All rows are made from the same 5 directions, up to rounding. Whole rows:
[[-15   9 -33 -27  22 -20 -11  -7 -15   3  -6  -5 -14   8  -5  12 -10]
 [ -9  14 -35 -31  15 -10 -17  -4 -10  11  -3   2 -15  10  11   8  -7]
 [ -6  -6  -8   1   9 -10   5  -6   5  -7  -5  -6 -13   2 -20   4  -9]
 [  6   9  -3 -15 -13  19 -14  -2  -5  12   2   7   4   9  30  -5   6]
 [  4   6   9  21   1 -16   7  18  -1   7  14   8  24  -9   3   9   5]
 [  5   8  -5  11 -12  -6  -1  -2   7  16  16  11  14  19   7  19 -10]
 [  0   2 -22   3  12 -10   2   6  23   7   3   6 -22   1 -10   4 -12]
 [ -4 -20  13   6  -2   8  11 -19   7 -21 -14 -15 -17   3 -31  -7  -7]
 [  4 -11  -8   6  10   8   7   8  35  -6  -7   0 -37 -12 -16 -18  -4]]

The start of a row, then its end:
[  1   9  -9   2  15 -14  -1  23   2   7   6   7   1 -18]  [ 7 -2  7]
[ -2  -1   2  13  15 -17   9  18   2  -4   2   0   3 -20]  [-11  -1   5]
[  6  -3  -1   4  14   6   3  24  20  -4  -6   3 -21 -29]  [  1 -24  11]
[  5  -4  16  -7 -20  26  -6 -13  -6  -3  -5  -2   6   9]  [15 -9  6]
[ -7   1   8   2  -3 -12   2 -10 -22  -4   2  -6  22   8]  [-6 15 -1]
[  6  11 -17  13  -5 -13   0   4  19  22  20  16   4  18]  [  5  21 -15]
[  2   2  10  23   1 -16  10  13   1   2  11   5  19  -8]  [-6  9  2]
[ -9  -1   4 -15  11  -3  -3   0 -26 -12 -12 -11   4 -13]  [-1 -8 11]
[ 14   0   1   8 -27  22  -3 -11  26  14  10  12  -4  25]  [ 12   4 -11]
[ -3  15 -16 -11  -4 -10 -11  -5 -14  17  10   7  15  19]  [17 20 -6]
[  4   6  -3  -9 -18  13 -10 -14  -3  12   5   6   7  23]  [18  8 -5]
[  1   6  -6   6   5 -10   1  12   4   7   7   6   4  -5]  [3 5 0]
[  6 -10   1  -6  -9  27  -2 -11  22  -5 -10  -2 -27   5]  [ -2 -17  -3]
[  9  -9  10  10  -3  16   6   9  23  -5  -4   2 -15 -13]  [ -2 -19   5]
[-12  -2  -7  -4  21 -21   4   2 -12 -11  -7 -10  -5 -12]  [-20   3  -1]
[  1  -6  23  16 -15   0   8 -10 -10  -6   4  -4  24   8]  [-8 10  0]
[ -6   6  -9 -16   7  -4  -8  -2 -16   1  -4  -3   1   0]  [7 1 3]
[  7   4   0 -10  -8  19  -9   5   3   6  -1   6  -4  -2]  [ 23 -13   8]
[ -4   8 -22  -4  27 -21  -1  23   6   5   1   4 -14 -20]  [-2 -2  2]
[ 15  -3   8  24 -24  14   6  -4  32  12  14  12   0  18]  [  2   6 -11]
[ 0  7 -8 -3  6 -5 -3 10 -1  6  3  4  1 -5]  [8 0 3]
[  3   4  -1  -4   4   4  -4  13   0   3   0   4  -1 -12]  [13 -9  9]
[ -7  -6  10   3   7  -8   7  -2 -13 -13  -6 -10   6  -9]  [-15   0   4]
[  1   5 -19  -4   8  -4  -3   7  15   8   2   6 -16   1]  [ 2  0 -6]
[ -6 -10   9  20  10 -20  17   0   2 -14  -1  -8   2  -8]  [-33   7  -5]
[ -2  -2  21  23  -5 -17  12   0 -14  -5   9  -3  32   0]  [-12  16   1]
[ -5  10   0  -6  -9 -10  -7 -12 -27   9   9   1  30  20]  [11 23 -3]
[  8  10  -4   0 -10   6  -7   6   5  17  11  12  10   7]  [23  4  1]
[-14   8  -3 -11   8 -23  -4  -8 -39  -2   0  -8  25   5]  [-1 19  1]
[ -3   3   8 -12 -14   7  -8 -17 -24   1  -1  -4  19  16]  [12  8  1]
[  5   8  -9 -13  14   8  -9  26   3   5  -4   7 -11 -26]  [ 23 -22  17]
[ -7  -3   7  13  -5 -17   9 -16 -10  -3   6  -5  18  16]  [-20  23 -12]
[-11  -3   6  -3  15 -15   4   2 -22 -14  -8 -12   7 -15]  [-13  -1   7]
[ 10  13   5  -8 -14  17 -13   9  -9  15   8  12  19   1]  [39 -5 14]
[ -9   8  -2 -17   6  -9  -8  -3 -32  -1  -3  -5  16  -1]  [9 6 7]
[  0   0   9   8   6  -6   5  13  -5  -4   1   0  10 -16]  [ 0 -4  9]
[  4   6 -23  15  15 -19   6  20  30  13  12  13 -16  -6]  [ -8   7 -10]
[ -3   5  -1   7  21 -20   5  26  -6  -2   2   1   6 -28]  [-2 -4 12]
[ 10   3   5  14   5   1   4  28  15   5   7  10   1 -23]  [ 11 -12  12]
[  0   0 -18   6   3 -10   3  -4  21   7   6   5 -15  13]  [-13  12 -17]
[ -4   0 -13   3  23 -17   5  16   9  -3  -2   0 -16 -19]  [-14  -4   0]
[ -8   1   3  -3   1 -11   0  -9 -21  -4  -1  -7  15   5]  [-6 11 -1]
[  8   3   7  -6 -24  23  -9 -14   0   9   4   5   8  20]  [21  1 -1]
[  9   3  16   3 -21  18  -4  -2  -5   7   6   6  20   7]  [22 -2  8]
[ -5  -3 -22   9  21 -22   9   8  22  -1   1   0 -25  -5]  [-27   6 -14]
